Each new row is followed by its nearest point in the smallest flat space through zero that holds the last named rows.

Q_180, 5 rows:
-19 0 22 5 -7 10 7 -27 -29 -5 -14 -42 41

55 -63 19 0 15 12 -25 38 -19 -32 -8 52 36

15 -16 30 4 0 -34 3 5 52 39 39 17 87

-15 -12 45 7 37 -15 30 2 3 -94 2 -4 56

3 33 -4 -8 55 22 5 -36 -4 -6 -15 7 3
New rows:
-12 18 -12 19 39 -20 6 -22 7 11 -42 -5 -11 | -8 28 -7 -4 26 9 7 -23 3 2 -6 -3 -9
-36 -30 -1 -10 -21 21 0 27 11 -8 -39 10 -49 | -4 -10 -14 1 -23 2 -4 22 -15 -18 -7 -1 -46
26 16 4 -28 -16 -68 -73 18 32 68 13 -3 27 | 18 -8 -5 0 -25 -19 -14 9 38 76 29 16 25

Q_96, 5 rows:
-25 3 -29 4 -5 -54 -14 -14 21 1 17 -7 -1

37 13 62 -54 10 -8 10 17 -27 9 24 -56 -2

-30 28 -2 -35 5 2 -29 2 -14 65 -38 13 -58

15 15 -19 29 -58 -6 -12 8 -14 -16 -27 -53 26

-14 13 15 21 -1 -9 -35 13 -17 -5 -41 35 -12
New rows:
12 -3 -6 13 -46 -22 7 -21 -66 36 -19 -21 -4 | 4 19 -7 -1 -33 -2 -14 7 -15 14 -25 -35 -4
0 21 33 15 9 -4 -26 19 -19 -43 -12 7 -38 | 3 10 37 8 6 -14 -25 17 -21 -15 -22 18 -2
-10 -14 11 0 -7 -1 -1 4 -13 24 -10 19 -8 | -6 4 4 -3 5 6 -7 2 -5 10 -12 14 -12

Q_929 (5 x 13):
41 30 38 3 45 13 -12 21 -7 -15 -9 63 -11

20 7 7 21 -14 20 -9 10 0 8 -45 7 -7

-4 -44 57 7 -25 0 -14 8 4 -30 -35 6 21

-8 46 39 60 -6 6 29 -14 -11 -20 -68 37 27

-33 -12 21 -19 -7 2 27 6 8 3 9 -18 10
New rows:
29 -5 -17 17 -3 11 1 11 0 -12 2 -22 34 | 5 -5 -10 9 -9 -3 -10 -6 -1 -1 -7 -4 0
-1 -24 57 31 -2 -33 -26 -47 8 -33 24 -7 10 | -9 -31 25 11 -5 -33 -17 -21 -6 -46 8 13 29
66 0 16 -10 -1 11 2 -38 36 10 -4 -23 -17 | 21 -5 -8 -3 -2 10 -17 10 2 9 -8 0 -14
-32 -5 -15 -10 12 17 -48 -6 18 -2 -2 -14 -13 | 5 -15 -13 -8 -6 -1 -13 2 2 5 7 -12 -7

Q_256 (5 x 13):
8 -26 12 0 -17 7 -37 -29 14 -1 0 4 23

22 -8 -14 4 3 21 -23 -15 64 -10 -22 32 -14

60 5 21 11 -45 -27 -37 19 22 -24 26 -44 4

-18 37 -16 -41 -21 -32 17 -19 20 18 -50 9 -3

-3 29 8 -2 -59 1 10 43 40 -4 26 -21 24
New rows:
7 -18 -64 20 -4 -2 35 -44 66 -17 -13 -78 10 | 16 10 -5 -5 -14 -5 -8 0 35 -5 -12 4 -6
13 -13 -1 -20 23 69 -14 -19 -18 -44 -19 15 -6 | 3 -27 -4 13 30 25 -13 -18 3 -4 -3 24 -8
27 -3 -16 0 -33 -40 25 5 0 5 -53 -2 -17 | 16 27 -8 -20 -9 -35 4 -5 8 1 -29 -9 -18

Q_31, 5 rows:
36 -41 -11 -9 -26 -13 22 -17 16 10 37 12 -69

8 63 -9 21 35 7 -25 40 8 0 -49 -25 43

34 5 48 17 12 -20 -7 -89 16 -41 49 -8 9

-42 -33 63 -88 -26 -32 -9 -15 -3 -3 52 -12 -59

-13 -28 -12 -36 14 -26 25 -21 18 -16 22 14 13
New rows:
15 5 4 -31 -10 6 -5 -21 -26 -6 -3 -17 -11 | -2 1 17 -7 -6 -3 -7 -6 -2 -1 9 -6 -12
11 17 2 58 31 23 66 -45 -15 -43 66 -8 46 | 20 -7 -1 47 15 3 14 -70 2 -32 19 18 50
12 16 36 54 20 -16 21 -5 -42 -15 -9 6 57 | -2 19 10 41 12 17 -9 -27 -14 -17 -10 2 51
2 4 66 4 3 22 -6 -8 4 -1 6 20 -58 | 8 2 40 0 -24 4 -19 -13 -11 4 19 -13 -40

Q_650, 5 rows:
33 5 7 -22 41 54 46 0 -12 58 7 -5 11

2 -9 -1 -44 94 19 -10 -32 -41 18 28 -44 48

33 6 48 -8 63 21 -38 -26 12 49 25 13 24

31 -3 32 -13 55 16 42 16 -61 28 -4 30 1

-8 -1 21 7 69 -11 13 -3 -12 36 -11 -13 -32
New rows:
-3 4 -35 -3 42 4 53 -26 33 -39 -37 19 -22 | -14 -1 -15 3 6 -3 28 8 -5 5 -14 -18 -22
37 28 7 57 75 1 14 10 -15 34 -5 36 71 | 32 1 39 -9 49 16 0 -3 -25 31 10 27 14
30 -39 47 -10 -52 30 -3 29 -23 -37 -58 26 -20 | 20 1 14 10 -43 -4 17 27 -22 -20 -11 51 -5
11 27 8 0 26 9 -12 -20 35 -31 15 45 17 | 15 3 20 1 -1 2 -31 -9 10 1 13 19 17
27 -16 32 -1 -54 -2 -11 40 10 -27 28 15 -48 | 10 4 12 19 -47 -9 -4 17 10 -14 -9 39 -12
-10 13 17 17 22 12 -2 22 -19 -12 -9 4 19 | 4 -3 9 -3 14 -5 1 3 -20 -4 0 9 3

Q_176 (5 x 13):
20 22 10 -58 9 -10 -59 18 47 4 39 16 -9

-13 41 3 -18 -25 17 -29 16 -19 31 27 -4 -14

-9 20 -19 -42 -3 -16 -36 14 28 6 10 27 -66

-15 56 8 -61 9 -21 1 34 26 -18 27 33 20

-28 59 -4 7 8 -37 -13 10 26 31 44 -33 34
New rows:
34 -2 -6 -36 -28 -45 -14 -1 1 15 8 -18 -40 | 3 1 -9 -13 -1 -6 -30 1 17 11 8 3 -35
12 -28 -5 -26 -41 -9 46 -42 9 12 -33 23 -10 | 2 -23 -6 1 1 4 21 -5 -8 -20 -27 18 -19
2 -33 -9 34 -30 56 -1 -33 -42 -16 7 -32 20 | 16 -30 14 37 -19 41 4 -16 -45 13 -12 -24 16
-29 45 -2 5 23 7 8 -32 16 47 24 29 43 | -18 38 3 2 2 -15 4 9 5 12 23 -15 31
21 -17 2 1 -38 48 1 17 -31 1 -15 -12 -9 | 13 -16 12 2 -24 44 -5 -2 -42 6 -10 3 -9

Q_155, 5 rows:
-59 -13 31 10 -32 -3 34 -12 3 -19 27 2 4

-32 46 -31 -5 -36 -26 -12 -18 -25 9 -25 3 -15

-22 -26 -8 -20 41 -68 10 -33 -2 -51 14 1 -22

-6 19 0 -10 -22 17 -37 -47 -2 17 -10 -21 32

10 -6 54 16 7 9 41 37 -15 51 11 23 -6
New rows:
-1 23 -14 15 38 -12 27 -8 7 -55 10 11 2 | -6 -16 -15 -3 16 -21 8 3 8 -36 7 2 -15
-56 12 15 -8 19 -1 -14 -29 63 -10 -7 -35 2 | -25 -11 3 -7 -9 -1 -10 -38 10 -26 12 -16 18
-28 -2 -8 25 -1 55 23 -6 66 -11 -17 19 -10 | -11 -11 -4 15 -25 36 8 21 22 -23 11 -5 8
6 30 20 3 19 -29 -7 8 -4 -66 48 6 23 | -10 -21 -1 -5 15 -16 7 -9 10 -33 13 -3 -4

Q_334:
6 19 11 28 -23 -40 25 -2 38 -39 -49 0 14

-1 5 28 -20 8 -45 29 -11 9 -72 5 0 3

14 -42 11 -65 55 16 -54 -20 -27 1 10 4 3

-5 46 9 -45 -16 -36 3 13 -17 -12 -2 94 -12

-7 -29 -6 -43 19 37 -10 32 -34 -25 30 7 34
New rows:
-28 -16 -6 -4 -29 -20 -34 -22 40 -1 43 36 -25 | -2 15 5 -8 1 -15 1 -12 -5 11 13 17 -24
-26 -11 -1 -38 20 31 -45 32 30 -18 -15 36 32 | 7 -17 -5 -35 10 19 -28 25 -12 -13 -24 30 38
-45 -43 38 -42 -25 45 8 -16 -23 6 0 -21 15 | -3 -24 -3 -16 17 25 -7 9 -16 -7 21 -16 13
9 -36 10 43 -7 -3 3 32 -45 14 -14 -15 -21 | -2 -5 -9 18 -5 17 1 5 1 15 3 -17 3
-15 -26 -26 27 -16 42 41 25 -27 -36 8 -20 44 | -14 -17 -16 19 -15 37 29 45 -6 -31 18 -29 44
17 22 -44 40 6 -6 24 -14 -44 1 19 31 -40 | -11 26 -4 9 -15 -6 16 -1 -8 23 27 15 -29

Q_223 (5 x 13):
30 37 -19 63 30 26 48 58 46 -33 -22 0 -29

19 63 52 40 -1 75 16 94 47 -3 -80 -13 -1

63 23 55 17 28 39 7 -51 87 39 -7 -37 37

-27 44 29 39 18 76 -33 69 82 16 -26 -9 17

-5 2 2 -1 -13 43 5 26 9 72 -59 -62 -28
New rows:
-3 -16 -10 -45 -12 -36 -14 -44 23 26 -1 2 1 | -2 -22 -1 -22 -3 -14 -13 -44 -7 25 18 -12 9
-38 8 16 -38 7 -32 37 -22 -34 11 7 16 22 | -2 -13 7 -25 -15 -21 -6 -20 -33 -5 6 10 8
-37 42 44 -11 -45 -28 28 -18 -38 20 -13 -24 36 | 5 -2 35 -32 -27 -2 -8 -8 -34 10 -24 -2 13
44 -23 -42 -4 23 17 -45 -9 -21 -34 -13 -31 18 | 5 -5 -7 0 3 -7 5 -11 -1 1 7 -2 -3
-2 -1 37 -18 19 -17 -10 42 -24 -41 39 0 38 | -8 9 21 -7 -6 -8 -16 9 -11 -37 12 37 23

Q_684, 5 rows:
-6 -3 -8 -46 25 31 0 -2 -16 25 3 11 24

1 -31 -5 25 36 5 -15 29 16 63 -55 -12 -37

9 -8 -27 1 14 24 9 13 -23 64 -23 -5 21

-24 -4 -25 -36 20 10 -12 21 18 14 12 -5 17

-13 -35 -12 -28 19 3 44 10 -43 -57 -16 16 30
New rows:
10 26 5 18 -13 -16 0 27 -1 -2 -47 -11 40 | 5 -3 -16 24 -11 -8 13 10 -9 6 -9 -9 8
32 -17 -27 0 -2 0 -6 2 -2 -15 39 2 -26 | -2 5 0 2 -7 -6 -1 -1 5 -10 8 -2 1
4 2 -12 2 -11 -29 -20 -21 0 1 -12 5 1 | 3 5 2 10 -8 -5 -2 -2 4 -1 3 -3 -4
1 -41 4 -57 -19 -25 4 -21 41 19 -3 62 -2 | -10 -3 13 -32 20 11 -12 -5 9 -6 5 10 -7

Q_927 (5 x 13):
-57 16 -6 -9 42 -15 -5 -5 -37 -6 8 29 30

-60 20 -32 -17 9 12 10 -17 21 -13 -23 -12 10

-37 -29 -45 27 23 19 10 23 -41 -42 -47 -36 53

-11 -38 -37 -3 -33 -47 -25 16 -50 11 -11 -48 -18

-40 -23 0 -5 67 -35 -5 17 -32 9 -54 -41 4
New rows:
49 -2 -9 -19 -3 11 5 3 20 20 13 25 49 | 27 4 13 12 -7 19 6 1 7 -7 16 21 8
15 49 -5 49 8 24 5 16 -30 -20 -15 14 12 | 8 -2 1 20 10 24 9 8 -12 -21 3 16 31
9 28 -25 -15 -53 20 12 10 -42 23 1 -29 19 | -1 -9 -30 4 -42 1 -6 1 -13 -10 9 -10 3
-1 40 25 -13 28 30 -8 -22 -38 17 2 4 -3 | -9 13 18 -5 28 -4 0 -4 -3 5 8 23 6
-1 0 -35 -11 -28 10 -6 -23 -9 -41 23 5 29 | -14 5 -33 6 -36 17 1 -5 -11 -22 19 11 21

Q_228, 5 rows:
-16 -10 -14 -15 -27 -20 38 40 -32 -14 70 5 2

-45 -25 -14 6 -11 -35 -36 -65 -2 -12 43 29 -29

17 4 -23 -28 -15 -31 5 4 -53 15 43 3 22

12 -63 -10 21 -18 -8 -32 -24 -42 1 -8 4 16

-10 -20 20 -23 21 -64 20 16 -15 -14 45 5 -10
New rows:
37 -5 -30 -10 -8 41 0 10 67 4 41 1 11 | -8 23 -12 3 -16 30 11 11 12 0 3 -1 -2
-20 52 28 59 -8 32 70 54 22 18 15 29 51 | -5 33 0 1 -14 44 49 61 23 -9 6 -12 0
5 -5 -42 30 -18 1 -33 6 -37 14 -12 11 63 | 25 -16 -28 7 -29 18 -20 -11 -43 17 -8 -2 29

Q_601, 5 rows:
18 43 20 -21 5 -26 -10 -31 -10 -12 -5 -17 -52

21 39 -16 22 1 -34 15 -5 -55 -1 27 -6 -72

29 19 -39 8 16 5 16 -9 -14 22 32 -13 -40

47 4 -26 10 -45 23 -18 39 -47 -10 14 -31 -45

-28 42 18 8 -84 5 -2 28 -1 20 -9 26 -81
New rows:
-6 19 43 -9 -7 -24 2 77 34 -25 5 -7 1 | -15 -1 25 -2 -28 -3 -13 13 -2 -14 -19 7 2
11 -25 -43 -4 7 73 -4 -12 15 4 -9 2 -45 | 24 1 -33 -10 -10 43 -2 6 22 28 14 -15 -14
-37 -25 8 3 -5 16 -33 21 -9 1 -41 5 -3 | -16 -12 18 1 -27 6 -11 19 4 -10 -17 9 15
1 -32 -12 36 -22 -43 -40 -15 -13 23 6 -60 -7 | 18 -3 -5 5 -1 -4 -6 8 -25 -14 4 -13 -5
-81 20 38 -7 36 -8 -26 11 -2 1 19 -35 31 | -24 -5 26 -3 14 -21 1 -13 10 -11 -15 14 25

Q_772:
-41 16 2 7 26 30 -52 8 -1 -7 -8 -14 -14

-91 -16 -1 35 -37 -22 -10 -54 -67 23 -33 45 18

-39 -17 -12 8 36 -10 11 -65 -24 31 7 -25 -6

-26 11 -1 68 13 -10 -50 -12 -34 47 -9 -11 24

-72 -36 4 -31 51 2 -11 -40 -19 29 -33 25 24
New rows:
-6 18 12 60 -9 6 -13 -15 -13 18 -12 1 21 | -8 10 -1 48 -11 -11 -24 -3 -23 23 -3 -2 13
6 -56 8 29 -33 9 -21 -4 10 23 15 -60 38 | 16 4 -3 30 7 -12 -6 -5 -7 24 7 -15 11
16 57 -31 -11 -54 -42 -24 25 1 68 -13 -4 9 | 25 11 3 39 -26 -16 -10 20 -9 15 -1 8 20
-3 39 -17 -31 -28 -34 25 -75 -27 28 29 -2 -15 | -11 -11 -14 8 -18 -22 45 -56 -23 5 18 -13 -18
31 18 -5 18 -24 42 32 -26 -1 -12 37 27 -7 | 18 7 -5 5 -30 -7 24 -5 0 -16 16 -7 -17

Q_853, 5 rows:
-3 -29 -42 -10 -55 -32 -18 13 -4 10 19 27 -9

-19 -6 -45 -34 16 24 20 -16 -52 28 -1 16 -38

-12 10 42 -55 6 -8 -15 32 -22 -19 -11 -49 -28

-24 0 -2 -30 15 0 7 -11 -7 8 -20 -28 4

17 -12 -34 -45 2 -32 23 2 -22 34 41 -25 46
New rows:
1 -16 38 -1 -15 -31 -24 30 -45 -6 -18 19 13 | 5 -2 14 -11 -19 -14 -17 24 -2 -13 7 -5 -13
7 45 -3 4 2 30 1 35 -55 -11 21 7 -15 | 24 13 11 -7 16 21 6 19 -36 -4 23 11 -34
-25 15 2 4 -5 25 6 38 0 4 30 -24 -11 | 6 5 11 -10 4 2 -2 12 -11 -5 6 -6 -11

Q_268:
0 1 -62 -15 -32 17 18 16 17 -21 12 -63 -55

-40 12 -10 40 -22 -15 66 24 27 -1 14 -3 19

59 28 -8 24 3 3 47 -8 -23 -39 -10 -13 -8

23 24 -72 12 -17 -51 27 10 4 -57 -6 -44 -14

44 9 -90 14 -29 -4 13 -35 7 29 -46 -51 12
New rows:
-15 -41 36 -45 11 -36 43 -3 5 -33 -26 -45 -9 | -6 3 -1 -4 1 -11 3 14 1 -26 13 -4 -14
12 37 -10 4 31 9 -39 14 -11 -19 7 -11 -40 | 19 1 -1 -21 8 0 -20 3 -13 -30 6 -10 -28
6 16 -33 4 -17 2 -31 41 -22 -10 1 16 -33 | 3 -1 -14 -15 -1 -7 -14 6 -1 -20 6 -14 -21

Q_967 (5 x 13):
43 12 14 -36 -8 -46 -11 1 27 -21 -2 6 -6

-18 42 12 -4 -25 30 5 -22 -3 19 41 39 21

-11 21 -23 49 39 8 32 -34 47 8 3 -23 22

4 25 -5 14 -4 -49 -21 19 10 0 1 31 -31

18 21 -12 16 28 41 45 -21 28 36 14 -19 -11
New rows:
-13 -19 12 3 -20 19 -1 1 66 -15 41 26 10 | -3 21 6 -3 -6 0 3 -19 15 -3 15 11 22
-49 -13 -33 -15 36 -35 -15 -5 20 -8 -4 -14 42 | -24 -11 -8 24 11 -23 -9 -13 14 -29 -15 -14 35
22 -16 -48 -1 -21 -13 -6 2 2 1 -23 5 -15 | 10 -9 -4 1 5 -16 -5 14 -1 -2 -12 -5 -19
26 4 1 -33 8 -6 -16 30 -19 -1 -22 -16 -11 | 25 -18 6 -25 -4 -9 -6 19 -10 -4 -13 -8 -22

Q_629, 5 rows:
4 7 -3 20 -39 10 18 7 40 31 14 35 11

7 -16 3 21 38 -12 20 -39 8 22 -15 -13 2

57 35 26 -11 4 7 -3 20 5 -29 19 42 -33

30 -26 -30 3 -33 -37 24 41 -9 -12 16 -22 10

41 -6 -10 -4 11 12 17 -74 9 42 31 5 10
New rows:
13 -5 -4 -13 -16 17 -3 -5 2 -15 -13 7 -1 | 5 6 0 -8 -7 5 -5 2 -3 -4 8 5 -2
19 2 27 17 -29 38 -18 19 -30 39 -2 -31 -7 | -5 3 -4 -8 -12 7 -6 1 -2 1 7 2 4
5 -11 29 15 -39 36 -7 -37 61 27 -7 3 -18 | -7 12 8 15 -11 23 7 -25 35 36 5 32 7
-53 19 -29 16 -19 18 66 17 66 -3 -13 12 -1 | -33 -1 2 36 -28 1 17 24 42 27 -17 22 13
6 -10 -2 19 -7 8 8 63 25 -9 18 12 9 | 5 3 -1 14 -28 -12 12 46 16 -8 0 16 -2
19 -16 7 -12 -31 11 -27 -30 29 14 0 22 -62 | 16 17 9 -5 -4 18 -3 -15 11 9 15 26 -5
